There are 4 nested groupings, the coarsest first. Each group lies inside one group of the grouping before and may be the whole of it. The rows also spread widely along 14 directions, which tell nothing about the answers.
Some rows, each with its group in each grouping after it:
[ -1  -9  15 -24  -5 -19 -14  -1  -7 -27  -1  -9  16 -22   5   4 -42  17
  -5 -12  -1   8  16  36  -8  -7 -18  38  12   9]
timin Z626 Z31 Puga
[ -5  31 -11  45 -14  12  40   7 -23 -35  -2 -24  -3 -24   7 -22  16 -11
 -20  -8 -16  18  32  16  11  -5  18  -5   8  -7]
timin Z626 Z869 zeg
[-14  32 -34  10 -10  35  30  21  -4 -20   7 -10 -24 -13  -3 -41  -7  -2
   2 -11  -5  15  28  15  -4  -6  -4  -2 -25  -1]
timin Z626 Z89 ros
[-10  10  -4  17  -2 -13  13  -9 -17   3 -35   8 -17   1 -11 -19   6  15
 -22  30  17 -38   5  31   1  26  -2  11  15   7]
timin Z626 Z89 kovel
[  3  -1  -2  -2   3  13  23  32 -16  -7   3  -2   5 -10  30  -7  22  15
  21  19  -3 -14  -8   0  -1  -2 -25   7 -21 -22]
Sadib Z657 Z311 vem
[ 13  -2  -8  -9  21  -7 -11 -22   4  13  16  11  -5  16 -13 -21 -32 -15
  -2  10  -7  13   9  -3  -9 -22  35  -8  -2  -3]
Sadib Z11 Z632 Vemi
[ 16  21  16  -3 -14   6   9  13 -12 -26 -11   2   8 -20 -26  18 -18 -53
 -18  23 -25  -7  18 -31 -11   2   7   8 -11  27]
timin Z162 Z334 dabog
[  5  26  11 -25  29   5  16   3  -7   1   3   2  -9   6   6 -39 -42   2
  -8  12   2  -1   7  21 -31 -14  13  -7  -8  23]
timin Z655 Z299 por
[ 12   6 -15   4  12  -9   9   7 -14   8 -16 -16 -11   8  36   2  28 -22
   4  20  -6  -3 -17  13 -21  11  35 -12   0   0]
Sadib Z11 Z287 dos
[-13  -4  -7  17 -10   0  21 -27  12  -1  -8  -9  -8  -2 -16 -24   8  -5
 -13   9  12 -30  18  -6  17  18   4   6  22 -11]
timin Z162 Z466 Papud
[-17   1 -14  -2  -9  14  26 -30  35  17  10  -6  -4   5   4 -38  -9  -2
  -1 -15  17 -32  26 -28   0  23  31 -14  18  10]
timin Z162 Z466 Mufo
[ 20  -3 -43  27   0  12   2 -16  -3  20  10  13 -22  10   1 -13  30  22
  22  12   2  -4   0   3   6  14  30 -25  -8 -37]
Sadib Z11 Z305 Navob
[-14  -6   4  -6  11 -22  11  -8  -8 -16  22 -17  20 -17   6 -23 -22   5
  -6  -9 -10  18  -5   8  15 -27 -16  12  -2 -23]
timin Z655 Z299 por
[  2 -30   9  22   0 -12 -12 -19  -2 -16  13  -7  -7  11  -6  -1  16  -4
   8  16   7   7  25  26  28 -19   2  37  28 -37]
Sadib Z11 Z632 Vemi
[ -9  32 -36   3 -24   6  14 -12   7  -9  -5 -14  -3 -29 -34  -8 -32  -2
 -21 -18 -20   9   9 -13   2  16  12   0  -6   3]
timin Z655 Z299 por
[ 16 -13  -6 -24  33  12   3  -1  -7  -6   5   0 -10   4  33 -46 -24  18
  12  -2  22   2  11  47 -34 -16  -5 -11 -10  -4]
timin Z626 Z31 Puga
[-15  24 -10  -7 -24  23  10  34   4 -15  10  -9   1 -21  10   4 -23   0
  13 -16 -18  18  30 -13 -18   3   8  26 -18  14]
timin Z626 Z89 kovel
[-18 -33 -13   3   6 -51 -11  -8 -23 -10   9  -4  32 -15  18 -18 -19  -7
 -10 -13  -5  21 -12  20  10 -29 -13   7  -5 -12]
timin Z162 Z334 dabog
[ -5  17  -6  22  -6   2  42   4 -22 -16 -18  -3  14 -25  -2 -33  -4 -41
 -33  12  -9 -19   6 -23  -3   1  -3 -27 -14  18]
timin Z162 Z334 dabog
[-24 -12 -13  53 -15   9  14  41 -24   1 -23   4 -13  -3  43 -12  38  10
  16  17  17   3  37  27 -16   3   8  31  -1  -9]
timin Z626 Z31 Puga
[-17 -38 -49  -1 -11  17  -9 -23  27  -1 -20 -12 -12 -12  -6 -37 -31  -2
  -4 -19  25   1  28  19 -17   5 -11  14   7 -20]
Sadib Z11 Z287 dos
[ 21  20  39  -1  -1   4   4  19 -22 -35  45  16   2   2  -8   2  -6  -1
  21  18 -16  11  30   7  18 -29  -3  20  -9   4]
timin Z655 Z299 por
[ -1 -20  -7 -35   8   5  -8 -23  30  16   0   6  -2   7  -9 -20 -34 -17
   4   4  15 -28   8 -24 -20  13   5   0  -2   7]
timin Z162 Z466 Mufo
[-11  16  15  26  -1 -45  24  -3 -37   2   8  12  27  -9  16 -21  -9  31
 -21   3 -10  -6  -2  15  15  -6  20  -6  10  17]
timin Z162 Z334 dabog
[ 10 -25 -21  14 -16   2 -10   8 -18 -22  -8   9   6 -24  11  -4  -5   5
   8  -2   8   6  18  24 -12   1 -22   8 -13 -13]
timin Z655 Z299 por
[ 14   9   5  39   2  -9  10  22 -40 -10   1   9   1   1  16   1  23 -20
   1  28 -19  16  11  10   1 -20  24   1  -8  -4]
Sadib Z11 Z632 Vemi
[ -8 -11  -9 -13  -5  -6 -15  19 -14 -11  11  18  10 -11  26 -20 -41  25
  16 -18   7  18  27  34 -23 -14  -6  16 -16  18]
timin Z626 Z869 zeg
[ -1 -42  -4  15   3 -26 -20   4 -20  -3   1  21   9   4  11  -5  11 -27
  12  22   8   0   6   4   1 -17 -11  12 -12 -14]
timin Z162 Z466 Papud
[ 25 -13  -1 -22   3 -10 -17 -27   2   4  11  18 -11  13  -7  -3  -1  37
  18  17  17 -34  -5  27  11  21  -4   1  11 -10]
Sadib Z11 Z287 dos

New rows. What belongs after each?
[-16 -12 -32  34   0 -23  12  -3 -15  31 -14  13  -5  13  23 -22  39  -9
   3  25  11 -23 -15  -7   6  15  26 -19  -4  -9]
Sadib Z11 Z287 dos
[  4 -11  -3 -10   6 -10  13  -7 -10 -15 -20 -10  14 -15  10 -19 -11 -54
 -22  10   2 -18  -3  -8 -18   0  -5 -18  -6  18]
timin Z162 Z334 dabog
[-11   3 -19   6  -9 -12  11  30 -23  -8  15   2  14  -8  43 -17   6 -21
  13 -12  -9  15   3   4 -11 -14  11 -12 -27  21]
timin Z162 Z334 dabog
[ -5  26 -17  20   8 -18  33 -30  -8   4   6 -26  -1  -5  -6 -24   8   7
 -25   0 -19   1 -17   6  27   1  31 -16  18 -20]
Sadib Z11 Z632 Vemi
[-20 -14 -27   1  -5 -17   2  14 -22   1 -19  17  15 -19  15 -39 -35 -15
 -13  -6   5   0   5  10 -25 -10 -16  -9 -29  26]
timin Z162 Z466 Papud
[  4  20 -33   6   0  32  31 -15  14   7 -19 -11 -22  -5 -17 -35  -6 -27
 -17  11   1 -20  11 -20 -14  19  22 -27  -4  -1]
Sadib Z11 Z287 dos
[ 16 -14  -3  24   1  -2   0  22 -37  -4 -14  17   8 -14  24  -5  -2  22
   4  20  -3   7   7  26 -19  -9  -5   7 -14 -13]
Sadib Z11 Z632 Vemi
[ 15   7  -5  -7  25 -14   2 -34   2  11   8   2 -16  23 -22 -20   0 -27
  -8  29  -1 -14  -9  -3  11  -4  30 -17   9  -8]
Sadib Z11 Z287 dos
[  2   1 -13  27   5  -7  10   4 -22  -2 -18  -2 -13   3   3 -13  17 -22
  -8  28  -2   0   5  17  -2  -5  16   2   1  -8]
Sadib Z11 Z287 dos
[ 17  10  14 -18  25  10  19  -9  -6 -13 -20 -17  -9  -8 -15 -17 -19 -14
 -23  33  -6 -18  -9  10 -11  -3 -13   5   3 -11]
Sadib Z11 Z632 Vemi
[  4  36 -11 -23  17   4  26 -18   8  18   9  -3  -6  -5 -30 -21 -25  10
 -12  16 -22 -17 -27 -31   7   9  12 -19 -14 -10]
Sadib Z11 Z305 Navob
[ -5  21 -24   3 -22  21  33  -6   4   5 -21   2 -12 -10   5 -35  -4  14
 -12   0  14 -46  12   3  -9  38   5 -20   2  27]
Sadib Z11 Z632 Vemi
[  4  21  11 -28  13 -28   4  -9 -15   1   6  15   9   3  -2 -23 -34 -12
 -13  12  -1 -20 -11   6  -8  -2   9 -17  -7  41]
timin Z655 Z299 por
[ -3 -34  -6  25 -26 -41 -17  -4 -23  15  15  46  20  15  26  -2  32   1
  23  14  18 -37   4  -5  26  13  10  -9   0  18]
Sadib Z11 Z632 Vemi
[-19  20 -38  20 -26 -40  -5 -10  -7  24   6   1  -3   5 -12  18  23   4
   1   3 -22  -3 -22 -11  33  23  39   6   3  -2]
Sadib Z11 Z632 Vemi
[  6   7   9  13  11   2  29  12 -23 -18 -17 -19  -1 -15  24 -12  19   0
  -9  23   0 -12  -6  20  -9   4 -11   3   1 -15]
timin Z655 Z299 por
[  9  15   9 -20  27   2   4 -27  22  23  10  -2 -30  33 -26  -8   4 -16
   6  37   1 -24  -4 -17   1  10  34   5  11 -11]
timin Z162 Z466 Papud
[ 14 -24  20  14  21   3  13   2 -15 -10  -5   0 -10  13  23 -20  32 -13
   8  38  21 -22  12  21  -5  -6  -6   4   9 -20]
timin Z162 Z334 dabog
[ 11 -17 -30  20 -25  20  -9  13  -3   6  20  32  -3  -2  24  -1  20  32
  43  -7  12  -7  28  -5  -6  20  11  -7 -20 -15]
timin Z626 Z89 kovel
[  5  -6 -24   8 -24   0 -19   3   6  -5   6  -4 -13  11   8  21  20 -37
  21   1  -5   8  21   1  -1   8  35  15   4   8]
Sadib Z11 Z632 Vemi
[ -8   6 -12   3 -31 -19  -3  14 -12   0  13  27  22 -11  -3   7  -7 -39
   6   0 -18 -11  10 -45   4   7  12  -9 -26  38]
timin Z162 Z466 Papud
[  3   8   0  -8  32 -15  19 -11 -17   2   5  -5 -15  14  24 -38  21  22
   4  20  16 -24 -20  41   7   4  -1 -16   4 -14]
timin Z626 Z869 zeg
[-10 -39 -22   7  13 -12  19 -10 -11  -8 -25 -25  16 -22  36 -35   7 -15
 -15   3  14 -12 -18  14  -7  -4 -29 -10   0 -30]
Sadib Z11 Z287 dos
[  1 -13 -32   8 -14 -26 -21  -8 -14  26  -8  24  -2   1  14  -2 -10  62
  12  -2   9  -8  -6  38  -6  23  16   7   2  -3]
Sadib Z11 Z632 Vemi
[-38  27 -40  30 -42   6  20  26 -11   0  -4  18   1 -22  -7 -23  -8  -9
  -4 -12  -8  -1  29 -22   4  12   9   0 -25  27]
timin Z626 Z869 zeg
[ -8   6 -14  30  18  -3  35  -7 -18   3 -23 -20 -10 -13  13 -34  13  35
 -19  16   7  -5 -11  33  -2   6  -3  -1   9 -40]
timin Z655 Z299 por
[ -9  -9 -22 -11 -11 -48  -5 -13 -30  -6   3  26  34 -24   2 -26 -25  -5
 -14 -11   1 -22 -21   3  16   3 -26 -27 -23  27]
timin Z626 Z31 Puga
[  3  19 -23  24   7 -17  30  17 -47 -12   4  -1   9 -12  35 -38  11 -11
  -9   1 -16  14 -15  26   1 -19   9 -38 -24   8]
Sadib Z11 Z287 dos
[-10  -1   0 -42  27  16   7  11  18  30  -6  10 -18  21   6 -30 -21  16
  18  32  19 -34  -7  -5 -26   4 -10  14 -14  -1]
Sadib Z657 Z311 vem
[ 12  16 -31  21 -37  20  29   1 -16 -30  -1   2  12 -40  -3 -22 -10   2
 -12 -20 -12  -8  21  -4   6  14  -8 -29 -15  10]
Sadib Z11 Z287 dos
[ -1   9 -29 -18 -15 -11 -17  20  -9   0 -11   3   8 -24  -4  18 -31 -17
   2  -2 -21  15 -10 -12 -27   9   3  10 -32  15]
timin Z655 Z299 por
[ 11   6  11   5  31  18  22  21 -17  -2   1 -13 -28  23  48 -32  22  14
  18  26  12   2  11  53 -23 -16  18   6   5  -9]
Sadib Z11 Z632 Vemi
[-12   6 -21   9  -2 -12  -4   8 -10  34  10  31 -20  22   6 -19   5  49
  25  18  10 -12  -1  20   6  11  21   9  -8  -3]
Sadib Z11 Z287 dos
[-19   9  -2  29 -25  -5  17  27 -24 -10  30  23  15 -12  19 -19   6  22
  18  -8  -5   4  30  -3  20 -10  -1   8 -17   7]
timin Z626 Z31 Puga
[-16 -11  -6  -1  27 -11  17   7   0  19  12  -6   4  23  47 -38  15 -68
   9  11   4   1  -1 -27 -22 -23  38 -27 -14  14]
timin Z162 Z466 Papud
[-33  11 -23   9 -37  -2  13   5   7  -1   4  10  14 -23 -25 -14 -27 -23
 -10 -12 -14  -7  23 -46  11   7   0   8 -17  22]
timin Z162 Z466 Papud
[-15 -46 -31  25 -23  -9 -20  -7   3  15  16  33  12  -3   3 -15  -8  21
  24  -6  14   2  26 -10  12  -4  -1  12  -7 -24]
Sadib Z11 Z287 dos
[ -1   4 -21 -15  21 -30  12 -16 -21   0  38   3   8   2  15 -48  -7  30
   7  -9  -5   3 -34  30  29 -21 -11 -29 -17 -18]
Sadib Z11 Z287 dos
[-20   4 -28  -7 -11   9   7  12  17   6  12 -17 -19   4  13  -5  16   9
  25  -5   2  -1   3   2   1  14   7  21  -7 -16]
timin Z162 Z334 dabog
[ -5   7  13   8 -13  -6   8  37 -23  -4  43  19  13   2  27   5  18  19
  37  11 -18   5   4 -11  22 -17  -2  17 -22  -5]
Sadib Z11 Z632 Vemi
[  2  -4  41   2   7  17  22  18 -11 -42  35   2  14  -6   5 -20   6 -46
  11  20  -5  -4  35 -27  19 -36 -24  11 -10  -7]
timin Z626 Z869 zeg
[ -7 -24 -48 -15 -25 -27 -17  -9  -8   5  16  26  31 -29   5 -17 -35  20
  10 -36  -3  -4 -13  -9   4  11 -21 -22 -35   6]
timin Z162 Z466 Mufo
[ 11   6 -21   5 -22  25   2  -9  19   9  27  25   1  -4 -28   0  -5 -28
  18   5  -8 -13  25 -70   3  15  24 -20 -22  -3]
timin Z655 Z299 por
[ 17  -5   8 -11  35   3  19   6 -17  -9  -4 -21 -12  -2  19 -14  20  16
   7  36  -1  -9 -29  28   0  -8 -25   8  -4 -48]
Sadib Z11 Z287 dos
[-15 -10 -54  18  16 -26   5 -25 -12  24 -45   0 -13  -1  -5 -36   5 -28
 -32  20  14 -17 -24  10 -14  16  11 -28  -9 -10]
timin Z626 Z89 ros
[  9   9  -2  -1  19   4  24 -38   9   1  10  -9  -8   1 -15 -36  -9   6
 -13   9   6 -17   2  -2   9   4  13 -19  13 -21]
timin Z655 Z299 por
[ 16 -12  -2  20   6   0   7   4 -32 -15 -32   5   0 -20   6 -17 -17  22
 -18  21   5  -1  12  44 -20  -4 -14   8   2 -12]
Sadib Z11 Z287 dos
[  5  11 -30  23   1  -7  24 -10 -22   0 -39 -17  -5 -22   9 -19   0  17
 -29   8  -4  -7 -12  30 -13  20  10 -14   7 -12]
Sadib Z11 Z287 dos
[  6 -26 -11  10 -18  15  -4  -8  15  -5  38   2  12  -7  15  -2  -5  25
  30 -22  -2  15  32 -11  11  -8  12  13   4 -32]
Sadib Z11 Z632 Vemi
[-14  -2 -45  23  -1  25  31  14  -9   0  10   6 -23   1  23 -57  39   7
  23   3  23 -15   7  12   9   3 -19 -25 -30 -26]
timin Z626 Z31 Puga
[  4 -14 -18 -20  27  10   1 -22  22  29 -14   2 -17  22  23 -42 -22 -21
   1   8  31 -20  12   5 -50   9  38 -24   5  17]
timin Z655 Z299 por
[ -1  -7 -20   8 -22  18  16 -10   8 -25  -2 -14   8 -30   0 -23 -26   2
 -10 -27   3   3  35   6  -8   5  -4   0   4  -1]
timin Z162 Z334 dabog
[ -8  11 -33 -22  -2  41  11  40   8  13  -7   5 -26   4  14 -22  -2 -27
  26  17   3 -13   3 -19 -34   7  -5  -2 -44  11]
Sadib Z11 Z632 Vemi
[ 12  -3   5 -23 -16  58  27  16  23 -29  26 -13 -17  -1  27 -21  22   0
  39  -1  19 -35  32   0   2  13 -28   6  -4  -4]
Sadib Z11 Z632 Vemi
[ -7 -18 -26 -15   6  -4 -18   4  -3   7 -30   3 -10 -12 -18  -7 -35   8
  -5  20   3   1  -8  18 -20   1 -25  29 -15 -20]
Sadib Z11 Z287 dos
[ -3  12 -27  24 -37  13  10 -14  -8 -24  -5  20 -10 -25 -42 -23 -14  29
 -11  -6   8 -20  36  16  25  23 -21   4   0  -2]
timin Z626 Z869 zeg
[ 25 -25  -2  -6   5  -8 -23 -21 -11 -43  -2 -10  -6 -12 -21  -3 -16 -16
  -6   7   6  12  17  48   5 -17 -28  23   9 -24]
timin Z655 Z299 por
[ -4 -10  -3 -12 -22 -29 -14  17 -20   3 -27  15  14 -14  12  24   1   0
   3  23   0 -36 -18   2  -7  28 -19  20  -8  26]
Sadib Z11 Z305 Navob
[  9 -14 -31  33 -33  26 -12  -8   7 -14  20  19 -14  -4 -26  -7  -1   5
  22  -7   1  14  53   1  17  -5   9  13  -2 -22]
Sadib Z11 Z305 Navob
[ 13  13 -18 -24  -7  13   4  -9   8   3  -7   6 -23   2 -10 -11  -3  15
   9  11  11 -38  -1  11 -10  36  -2  -7  -6  11]
timin Z162 Z466 Papud
[ -4 -16 -18  19 -11  -1 -21  -8   6  12   9  16 -13   2 -16  13   7  42
  24  10   6   4  20   4  13  13  10  35   6 -44]
timin Z626 Z869 zeg
[-18   8 -43   1 -13  21  16   6  14   0  13  -8  -2 -12 -13 -27 -13 -51
   3  -8 -17  13  10 -47   1 -10   9 -13 -30  -5]
Sadib Z11 Z287 dos
[-20  18 -25 -10   2 -20  10 -31  21  19  12 -21 -11   4 -22 -10  -3  11
  -6  -4 -12  -6 -18 -13  23  17  24   6  10 -20]
timin Z162 Z466 Papud
[  9 -16 -16  38 -22 -20  -6 -18 -26 -13  12  27  10 -13 -19 -12  -2  28
  -2   2  -1   0  20  20  33  -5  -4  -1   4 -19]
Sadib Z11 Z287 dos
[-12  -7   7  -1  14  10  33  15   0 -22  -2 -39   1  -1  51 -33  18 -64
  -1   0   6   1  16   5 -20 -18   8  -3   3  11]
timin Z162 Z466 Mufo
[-25  -2   2  13 -34   8   9  15   9 -12  22   2   6 -14  -5   1  -5  19
  16  -9  -4   0  36 -16  19   3  -6  41   2  -8]
timin Z162 Z334 dabog
[ 36   0  -1  -5  19   7   0  18 -23   0  -8   5  -7   4  27   8  15 -18
  15  34  -7  -4 -10   6 -30   1  17 -14 -18  -5]
Sadib Z11 Z287 dos
[  6  19 -46  11 -15   7   1   4  -5  -2  -3  -7 -28   3 -10   1  23 -24
  10   8 -11   5   0   7   4  14  24  -6 -12  -5]
Sadib Z11 Z287 dos
[-39   4 -15  27   8 -42  16  10 -34  14   5  12   8   5  14 -45  -1   2
 -12  12  -5   7 -14  19  22 -29   1   2 -12   2]
Sadib Z11 Z632 Vemi
[ 25  13  -3 -32 -23   7 -18  12  -3 -22  13  21 -10   6  -2  19   6 -34
  26  10   2 -30  14  -3  -6  25   1  -3 -19  43]
timin Z626 Z89 kovel
[-13   9 -13   6   2 -22  12   0 -11 -15 -16 -34   8 -16   0   1  -7 -22
 -23   2 -22  20  -8  14   5 -14   6  22   9 -12]
Sadib Z657 Z311 vem
[-10  22  13  -7  18  -9  23  12 -17  -8 -13 -12 -12   2   3 -14  15 -17
  -9  37  -2 -22 -14   9   4   3  -8  12  -2   0]
timin Z626 Z869 zeg
[  7  11 -11  -8 -15   4   1  13 -14 -12  20  27 -13   5 -11 -16   8   5
  22  12   5 -23   8  11  15   8 -17  -4 -25  13]
timin Z162 Z334 dabog
[ -5   9 -19  37  16  -1  26  -4 -22   4  21   9  -2  -4  -6 -37  13  17
   0  13 -10  13  -1  -6  23 -20   5 -17 -19 -47]
timin Z626 Z89 kovel
[ -3 -36  -2 -29   7  -5  -9 -21  17  -9  14  -6  10  -9  -5 -20 -28   5
   7  -1  12 -12   0   2  10  -9 -34  18   3 -27]
Sadib Z11 Z287 dos
[ 14   8 -18   0  -9  18  16 -17   2   5 -29   5 -17 -13  -4 -23 -15  44
 -10   5  18 -38  14  26 -23  42   3  -9   9   6]
timin Z162 Z466 Papud
